There are 9 hidden switches. A switch that is on adds its own fixed numbers to the row, and there is some noise. The rows also spread widely along 12 directions, which tell nothing about the answers.
In the rows, 100 means zero.
Some rows, each with its switches (1 for on, 0 for off) after it:
90  113  116  91  115  134  110  121  84  133  82  93  100  134  83  104  95  90  108  78  66  103  99  105  87  97  90  116  111  94  101  97  92 -> 0 1 1 0 0 1 0 0 0
108  108  91  90  116  100  109  92  99  95  102  92  97  87  136  79  97  59  95  102  103  103  92  104  110  88  87  111  99  92  109  97  105 -> 0 0 0 0 1 0 0 0 0
94  128  95  85  97  87  117  79  100  75  118  86  120  129  119  119  66  53  97  75  90  52  83  104  61  110  94  153  112  92  111  77  130 -> 0 1 1 0 1 1 0 0 1
109  102  99  83  112  105  115  111  93  77  90  116  93  100  129  94  75  80  90  119  112  77  95  103  97  110  71  111  100  120  110  100  89 -> 0 1 1 0 0 1 0 0 1
103  114  104  96  88  113  107  100  97  100  89  106  95  107  97  113  74  79  94  105  101  82  95  101  86  109  90  113  104  93  104  86  110 -> 0 0 0 1 0 1 0 0 0
125  117  120  139  92  118  102  127  88  120  65  133  83  84  89  126  48  64  92  105  114  107  115  97  99  123  83  134  106  113  123  107  82 -> 1 0 1 0 0 1 0 0 0
84  116  109  94  118  79  96  105  96  67  101  103  110  92  130  90  82  84  111  93  102  87  79  97  77  125  86  118  103  110  102  102  97 -> 0 1 1 0 0 0 1 0 1
110  91  103  102  103  85  99  79  105  74  112  113  96  109  120  97  76  111  76  114  107  70  97  97  105  113  87  120  88  114  96  109  92 -> 0 1 0 0 0 1 0 0 1
109  90  89  104  101  102  99  110  78  94  69  135  73  81  120  78  74  93  84  115  111  103  100  111  133  107  76  108  91  141  115  93  87 -> 0 1 1 0 0 1 1 1 0
99  86  105  96  91  92  90  77  104  103  85  105  76  114  119  86  113  129  96  114  83  99  107  93  93  122  95  101  87  91  78  98  90 -> 0 1 0 0 0 0 1 0 1
98  116  110  111  116  78  87  75  100  102  100  88  103  85  120  77  81  87  99  88  93  102  82  107  105  98  77  122  84  89  107  105  101 -> 0 1 1 0 0 0 0 0 1
104  119  103  104  106  109  96  85  106  96  104  93  94  118  118  105  81  57  89  99  97  84  98  100  88  107  92  135  98  80  103  86  123 -> 0 1 0 1 0 1 0 1 1
108  117  114  109  113  136  110  102  88  117  92  102  85  111  74  102  68  68  84  97  92  90  97  112  124  85  75  120  100  105  118  104  112 -> 1 1 0 1 0 1 0 0 1
107  100  116  96  130  115  112  107  94  95  108  98  87  104  119  84  94  97  87  128  113  97  99  100  105  97  79  95  92  103  92  111  86 -> 0 1 1 0 0 1 1 0 0
112  122  105  100  113  98  109  108  101  91  95  111  103  102  136  106  76  73  105  102  95  89  102  89  65  117  74  133  108  98  101  113  88 -> 0 1 0 0 1 1 0 0 0
101  91  98  109  91  85  98  84  100  95  112  94  93  116  124  96  94  111  95  110  91  89  103  102  79  115  92  112  108  97  84  102  101 -> 0 1 1 0 0 0 0 0 0
99  118  111  89  121  103  124  101  98  74  106  110  99  120  113  106  99  95  103  106  100  81  94  84  79  106  89  114  94  97  101  99  101 -> 0 1 1 0 1 0 1 0 0
100  133  128  103  126  108  104  102  104  102  76  105  94  103  88  108  105  81  108  94  94  109  95  79  100  103  99  112  68  73  111  92  107 -> 0 0 1 0 0 0 1 0 1
108  112  116  116  130  106  112  89  95  98  118  109  99  121  108  97  76  103  82  109  90  89  99  104  107  91  61  127  95  117  102  124  82 -> 0 1 1 0 0 1 1 1 1
124  98  90  73  94  136  128  107  110  109  85  97  84  125  140  101  81  56  82  115  103  88  110  106  80  109  88  123  115  93  100  92  86 -> 1 1 0 0 0 0 0 0 1
81  120  108  92  100  115  107  96  78  109  93  95  96  116  77  95  77  93  100  89  81  80  82  119  100  99  70  107  110  111  105  87  118 -> 0 1 1 1 0 1 1 0 1
114  89  81  86  75  118  115  95  94  103  95  101  78  128  119  109  83  68  79  109  92  75  112  112  91  112  96  123  123  109  101  81  113 -> 0 1 0 0 1 1 0 0 1
111  108  122  90  126  138  107  123  101  115  80  103  96  103  106  95  89  71  86  108  102  108  99  100  112  105  95  113  92  94  110  103  73 -> 0 0 0 0 0 1 1 0 1
90  107  83  109  86  74  93  68  97  79  104  107  82  113  116  102  93  90  99  96  83  87  99  98  81  116  87  131  98  106  86  86  135 -> 1 1 0 0 0 1 1 1 1
107  95  111  118  103  92  86  88  98  93  99  108  85  75  99  89  87  88  88  107  118  101  92  100  130  102  108  102  80  98  111  90  114 -> 0 0 0 0 1 0 0 0 0
95  127  114  117  111  98  101  93  92  96  102  106  93  84  109  99  63  77  103  106  103  93  90  105  89  99  58  118  101  103  103  107  117 -> 0 1 0 0 0 1 1 1 1

New rows. What belongs after each?
77  122  125  106  88  86  91  90  103  104  89  96  89  93  99  104  98  113  127  107  97  100  92  83  49  127  88  90  94  65  74  93  124 -> 0 1 0 0 0 0 1 0 0
96  95  90  99  100  92  98  84  97  85  103  102  87  99  136  79  83  86  94  109  96  94  94  110  95  111  77  119  105  116  93  103  99 -> 1 1 0 0 0 0 1 1 1
112  101  101  107  124  115  106  107  91  111  89  114  95  103  105  85  94  93  92  100  82  110  105  104  122  85  72  115  96  119  104  124  75 -> 1 0 0 0 0 1 0 0 0
105  107  106  124  94  89  96  85  99  81  101  113  79  113  105  104  92  101  89  112  92  89  103  97  103  116  90  120  95  106  99  98  110 -> 0 1 1 1 0 0 1 0 1
109  91  83  102  113  102  103  114  90  78  112  114  102  117  135  94  88  62  78  91  91  95  106  111  112  114  107  151  119  136  113  96  81 -> 0 0 1 0 1 1 1 1 0
108  114  102  100  128  102  104  94  99  82  107  109  98  108  119  89  98  85  88  107  88  97  97  100  115  98  75  121  94  108  105  117  89 -> 0 0 0 1 0 1 1 0 1
93  112  98  96  98  86  107  96  93  87  93  116  99  123  118  111  89  105  108  99  77  74  103  94  63  121  71  123  112  116  91  108  92 -> 0 1 1 0 0 1 0 0 1
97  99  110  81  104  99  122  95  98  73  101  120  94  104  103  101  89  132  97  129  113  73  90  90  95  104  84  78  89  115  90  105  87 -> 0 0 0 0 0 0 1 0 0
109  111  103  98  91  115  97  94  107  105  90  95  77  110  122  97  89  73  90  120  100  92  104  102  88  118  86  113  99  81  92  87  113 -> 0 1 0 1 0 1 1 0 1
105  119  118  111  105  98  105  93  106  93  106  95  91  109  107  115  84  81  97  114  113  84  100  89  72  111  92  117  90  71  90  91  125 -> 0 1 1 0 0 1 0 0 0
102  107  95  96  88  89  97  85  108  100  96  89  107  120  130  106  88  73  95  77  77  88  98  101  69  121  104  146  110  84  97  92  100 -> 0 1 0 0 0 0 0 0 1
105  115  121  82  120  129  113  119  100  95  75  119  84  130  106  105  101  102  95  125  96  86  105  85  85  121  82  102  92  97  91  101  79 -> 0 1 1 1 0 1 1 0 1
110  106  100  148  100  66  88  72  93  91  101  116  76  85  104  95  81  94  93  103  93  105  102  101  117  102  74  124  86  114  106  115  114 -> 1 1 1 0 0 0 0 0 1
112  100  80  83  98  105  125  79  91  86  99  111  85  127  118  96  100  88  85  99  76  83  106  102  113  87  87  123  101  118  112  93  103 -> 0 1 0 0 1 0 1 0 1
112  107  93  89  107  126  126  103  100  91  118  91  86  143  126  108  88  68  78  122  92  74  110  113  83  106  83  121  125  105  96  97  100 -> 0 1 1 1 0 1 1 0 1
90  105  119  108  112  105  100  92  92  104  91  107  82  115  89  89  96  114  100  105  84  99  93  97  101  112  78  105  93  109  95  108  98 -> 1 1 1 0 1 0 1 0 1
93  119  101  81  104  110  118  104  92  77  110  95  97  123  109  108  76  66  94  109  103  62  87  108  79  109  83  110  113  101  104  86  122 -> 0 1 1 1 0 1 0 0 1
99  101  93  71  133  116  127  110  97  75  111  102  101  141  128  93  102  84  88  103  84  77  96  102  89  103  84  124  109  125  96  109  83 -> 1 1 1 0 0 1 1 0 1
106  85  105  115  109  101  103  106  91  84  113  117  86  126  102  111  92  110  83  117  99  84  107  97  101  110  97  112  107  122  94  111  93 -> 0 1 1 0 0 1 0 0 0
110  99  110  100  111  114  114  85  101  80  100  122  85  125  85  101  96  117  80  118  93  84  101  92  118  101  89  104  87  114  100  110  93 -> 1 0 0 1 0 0 1 0 1
111  96  117  115  87  109  116  109  90  82  98  131  76  112  102  118  69  107  88  132  112  78  111  98  83  131  81  108  117  129  99  109  84 -> 0 1 1 0 1 0 1 0 1
111  95  67  63  92  101  126  109  84  53  80  133  85  120  135  103  89  67  82  105  102  64  97  104  105  118  95  128  106  145  123  72  104 -> 0 1 1 0 1 1 1 0 1
99  114  102  77  102  102  115  90  106  96  85  99  117  104  125  100  66  76  100  89  96  78  85  100  77  110  75  127  99  99  108  102  81 -> 1 0 0 0 0 0 0 0 1
96  101  117  109  100  116  80  95  101  132  94  79  99  106  96  87  83  87  90  94  87  105  93  112  109  110  95  114  102  79  95  96  95 -> 0 0 0 1 0 1 0 0 0
107  109  114  99  84  115  115  81  97  103  85  116  90  116  91  107  61  104  90  100  93  72  96  104  94  112  75  121  99  116  107  102  91 -> 1 1 0 0 1 0 1 0 1
112  97  102  116  116  94  116  93  92  75  111  124  81  109  118  94  90  115  87  125  96  90  108  99  108  102  67  104  101  133  101  128  81 -> 0 1 1 0 0 0 1 0 1
113  88  114  106  91  115  100  98  97  112  85  108  83  103  114  89  69  101  77  116  107  93  101  113  115  117  87  114  99  119  106  101  70 -> 0 1 1 0 0 0 1 0 1
113  100  81  109  102  84  106  84  89  87  104  109  97  97  139  83  75  86  84  92  85  92  97  118  118  100  71  139  110  137  116  111  79 -> 0 1 1 0 0 0 1 0 1
83  120  109  88  122  102  106  99  97  87  97  97  99  120  118  93  84  80  106  99  89  87  87  101  76  111  74  121  99  104  92  98  106 -> 1 1 1 0 0 1 1 1 1
102  116  121  104  119  116  102  117  98  83  88  116  67  98  109  94  90  82  95  140  119  96  101  91  91  123  71  91  93  101  91  103  107 -> 1 1 1 1 0 1 1 0 1
118  112  123  141  108  87  106  66  111  92  131  99  80  118  109  116  89  96  87  131  101  87  118  88  80  107  81  120  96  80  88  118  112 -> 0 1 1 0 1 0 0 0 1
89  104  103  84  79  120  114  104  92  119  84  103  89  121  102  106  77  107  107  105  81  83  100  107  63  118  68  107  121  107  80  98  94 -> 1 1 0 0 0 1 1 0 0
83  98  108  95  87  115  114  97  77  116  82  110  76  112  71  96  100  127  104  113  80  96  96  112  108  99  76  70  106  119  89  95  103 -> 0 0 1 0 0 0 1 0 1
90  119  119  107  118  101  123  96  84  84  120  104  106  100  72  110  75  104  98  105  107  78  81  103  99  81  78  89  99  108  107  108  114 -> 0 0 1 0 0 0 0 0 0
85  132  110  93  137  93  112  108  82  65  93  116  109  92  97  94  85  71  107  85  102  87  75  95  104  90  83  114  83  111  124  97  116 -> 0 1 1 0 0 0 0 1 1
94  80  101  102  108  82  86  77  110  79  128  88  89  116  152  71  111  112  91  117  88  93  100  103  87  126  95  112  109  105  72  115  85 -> 0 1 0 0 1 0 1 0 1
117  99  113  94  107  112  91  102  117  113  81  98  88  106  146  94  93  77  91  115  100  102  111  92  79  128  92  125  91  76  90  103  77 -> 0 1 0 0 0 1 0 0 1
90  111  122  101  112  120  114  103  91  78  112  125  76  125  91  108  83  113  95  139  105  74  102  94  84  113  65  86  108  115  87  109  106 -> 0 1 0 1 1 1 1 1 1
87  118  130  86  116  114  118  92  101  90  113  93  100  128  89  107  77  109  98  114  103  62  84  97  74  105  78  100  91  91  87  98  109 -> 0 1 1 0 0 1 1 0 1
118  95  111  99  97  122  93  96  117  131  85  80  96  120  134  96  80  67  77  100  102  103  110  106  87  120  111  140  95  70  101  83  81 -> 0 1 1 0 0 0 0 1 0
83  108  122  99  125  87  86  74  106  79  118  98  106  114  88  90  103  129  100  105  94  81  81  88  101  101  98  95  75  85  82  105  112 -> 0 0 0 1 0 1 0 0 0
91  100  91  95  96  99  113  93  82  95  95  105  87  106  104  89  87  90  100  104  85  90  96  113  105  100  71  100  116  125  102  100  102 -> 1 0 1 0 1 0 0 0 1
111  98  110  123  120  89  101  65  103  97  131  88  106  107  109  85  78  101  73  105  96  91  93  113  130  80  80  121  94  106  105  125  85 -> 0 0 1 0 0 0 0 0 1
114  85  107  111  90  109  89  96  103  120  84  96  85  111  121  91  87  92  81  103  92  102  110  111  106  119  99  125  102  97  101  98  78 -> 0 1 1 0 0 0 0 0 1
97  113  92  97  102  103  115  85  91  100  106  96  85  114  116  97  89  81  97  108  92  90  99  106  87  95  78  116  101  93  93  84  127 -> 0 1 1 0 0 1 1 1 0
103  92  98  99  106  115  111  98  93  101  107  96  80  123  111  86  87  88  81  110  90  89  102  116  108  100  79  113  111  119  95  104  98 -> 1 1 1 0 0 1 1 0 1
88  109  102  90  111  119  114  141  79  85  95  119  94  110  100  112  84  73  109  99  98  84  95  100  75  116  89  106  127  120  105  98  102 -> 0 1 0 0 1 1 0 0 0
128  108  90  97  93  122  130  73  108  107  115  85  77  126  136  104  66  52  73  129  116  77  113  110  85  95  71  137  107  88  98  85  116 -> 1 1 1 0 1 1 1 1 0
100  113  123  100  116  107  108  88  108  104  100  99  94  113  112  98  79  109  101  124  97  82  97  90  68  109  57  103  93  86  77  120  92 -> 1 1 0 0 0 1 0 0 1
107  103  114  109  108  113  95  102  102  106  86  99  79  114  112  94  95  74  90  98  91  104  104  98  102  120  103  127  98  98  102  92  94 -> 1 1 1 0 1 0 1 0 1
108  116  115  128  100  103  90  85  93  118  89  107  86  100  101  103  66  74  89  96  95  100  103  106  109  111  82  143  91  101  113  93  109 -> 0 1 1 0 1 1 1 1 1
111  105  108  123  111  101  105  95  100  85  123  104  89  97  120  101  82  84  91  115  105  96  103  100  97  107  90  121  109  106  100  115  100 -> 0 1 0 0 1 0 1 0 0
98  108  111  108  116  96  98  103  94  80  94  122  94  113  93  107  89  97  100  94  90  85  93  89  95  111  90  123  91  115  101  108  106 -> 1 1 0 0 0 1 0 0 1
109  116  119  93  96  124  113  93  104  116  79  94  93  112  99  106  63  71  88  94  101  87  92  106  95  110  88  132  93  88  112  87  98 -> 1 1 1 0 0 0 1 0 1
114  125  96  74  126  107  126  100  114  62  108  96  110  121  155  104  70  35  87  102  114  69  92  93  68  114  86  155  97  96  109  87  102 -> 1 1 1 0 0 1 1 1 1
107  82  103  98  108  103  103  84  105  88  123  95  108  121  108  96  81  98  74  97  96  77  92  111  116  102  106  124  103  115  103  108  80 -> 0 0 0 0 0 0 0 0 1
95  103  103  91  118  102  115  94  95  87  116  92  86  109  125  84  101  94  96  121  97  90  95  104  93  101  78  92  105  102  91  104  102 -> 0 1 1 0 0 0 1 0 1
98  110  103  101  104  114  100  103  82  98  76  120  74  102  97  92  80  84  93  117  100  91  97  106  112  106  71  101  95  115  107  89  110 -> 0 1 1 1 0 1 0 1 1
134  122  85  116  91  106  125  77  98  84  95  115  75  115  120  112  67  53  76  108  96  83  113  102  110  96  73  148  103  111  125  94  115 -> 1 1 1 1 1 0 1 0 1
95  105  104  105  118  112  98  134  69  90  80  131  100  80  92  90  59  76  93  80  98  95  81  117  130  103  77  118  109  153  132  112  82 -> 0 1 0 0 0 1 0 0 1
97  115  86  94  99  96  98  100  87  80  90  116  102  88  109  95  70  58  95  87  103  84  80  109  113  102  91  124  100  115  122  78  119 -> 0 0 0 1 0 1 0 1 0
86  121  120  110  106  93  92  90  95  92  95  110  92  96  96  99  83  88  108  94  97  97  86  94  93  116  88  118  90  95  106  89  121 -> 0 1 0 0 1 0 1 1 1
105  121  105  122  115  76  90  92  104  78  97  101  89  89  124  98  91  57  101  93  101  105  97  89  92  115  96  133  86  88  106  98  122 -> 1 1 1 0 0 0 0 0 1
101  94  89  108  90  87  107  100  98  73  112  111  88  101  124  103  90  92  95  113  102  91  101  100  85  121  94  111  116  123  88  105  100 -> 1 0 0 0 0 0 1 0 0
90  119  121  94  132  116  110  113  99  83  110  91  95  107  114  96  89  67  95  110  112  94  88  99  88  107  96  110  99  93  102  93  105 -> 0 1 1 0 0 0 1 1 1
91  123  135  125  110  98  89  84  104  115  104  91  91  95  91  100  92  109  112  103  95  112  94  88  79  103  87  103  85  64  86  108  117 -> 0 1 0 0 0 0 1 0 0
107  97  128  126  107  108  86  79  108  102  111  109  97  127  89  108  83  110  77  104  86  89  104  98  113  115  101  132  95  101  100  113  83 -> 0 0 0 1 1 0 0 1 1
99  109  113  90  108  103  97  99  94  110  72  104  98  85  109  82  75  97  100  99  105  98  84  103  106  103  81  104  79  96  110  93  91 -> 0 1 1 0 0 0 0 0 0
120  111  111  94  100  118  112  115  105  77  95  113  98  117  133  117  51  55  79  116  122  61  99  100  77  134  86  140  115  113  116  93  80 -> 0 1 1 1 1 1 0 0 1
98  99  96  110  112  96  106  96  99  84  121  92  88  120  123  93  96  81  91  109  91  92  104  106  87  109  88  117  116  110  88  111  104 -> 1 1 1 0 0 0 0 0 1
86  106  103  95  97  102  103  103  83  96  79  126  85  113  96  105  91  107  107  102  82  87  99  100  86  112  78  103  103  114  94  96  105 -> 0 1 0 0 0 1 0 1 1
114  130  123  110  120  100  115  98  115  80  106  101  111  114  115  125  64  59  92  105  113  77  97  86  69  115  83  141  93  88  106  106  98 -> 1 0 1 0 0 1 0 0 1
112  104  67  104  60  83  120  81  88  85  98  116  97  116  114  124  56  79  86  91  87  60  104  114  83  109  80  142  122  134  110  85  112 -> 1 0 1 0 0 1 0 0 0
102  105  114  123  109  106  113  100  86  91  126  104  86  99  90  108  80  95  90  127  113  90  101  107  104  95  82  97  108  111  97  108  114 -> 0 0 1 0 0 1 1 0 0
107  98  123  110  106  122  115  105  95  98  110  115  77  125  88  118  87  112  89  130  101  80  109  98  85  107  82  93  105  105  85  116  99 -> 0 1 0 0 0 1 0 0 1
110  85  93  124  64  96  88  85  90  115  82  113  73  101  94  105  67  92  78  108  98  90  107  118  118  120  90  121  105  125  104  90  104 -> 1 0 1 0 0 1 0 0 1
115  112  106  111  110  106  101  113  96  92  84  122  79  105  126  100  95  96  96  125  100  101  111  90  93  117  74  112  96  108  97  109  86 -> 0 1 1 1 0 1 1 0 0
109  94  92  102  115  110  111  98  98  97  114  100  87  111  135  85  104  77  86  117  89  105  111  108  102  95  83  111  115  106  93  115  85 -> 0 0 0 0 0 0 0 1 1
106  126  97  80  84  112  126  116  99  103  72  111  99  120  113  131  83  68  111  99  91  79  108  88  53  119  88  121  109  85  103  78  103 -> 0 0 1 0 0 1 0 0 0
91  118  129  102  107  91  108  79  114  72  115  102  114  132  80  130  81  106  97  87  96  61  87  81  66  115  112  129  85  80  97  95  115 -> 0 1 0 0 0 0 0 0 1
108  131  101  110  103  102  111  88  107  87  93  110  95  111  118  112  76  72  100  100  94  90  100  90  72  108  75  139  99  93  104  100  111 -> 1 1 0 1 0 0 1 1 0
100  108  114  118  98  105  87  76  102  110  92  100  74  114  90  94  94  99  86  113  93  99  102  101  111  105  92  106  83  81  95  88  119 -> 0 1 1 1 0 0 0 1 1
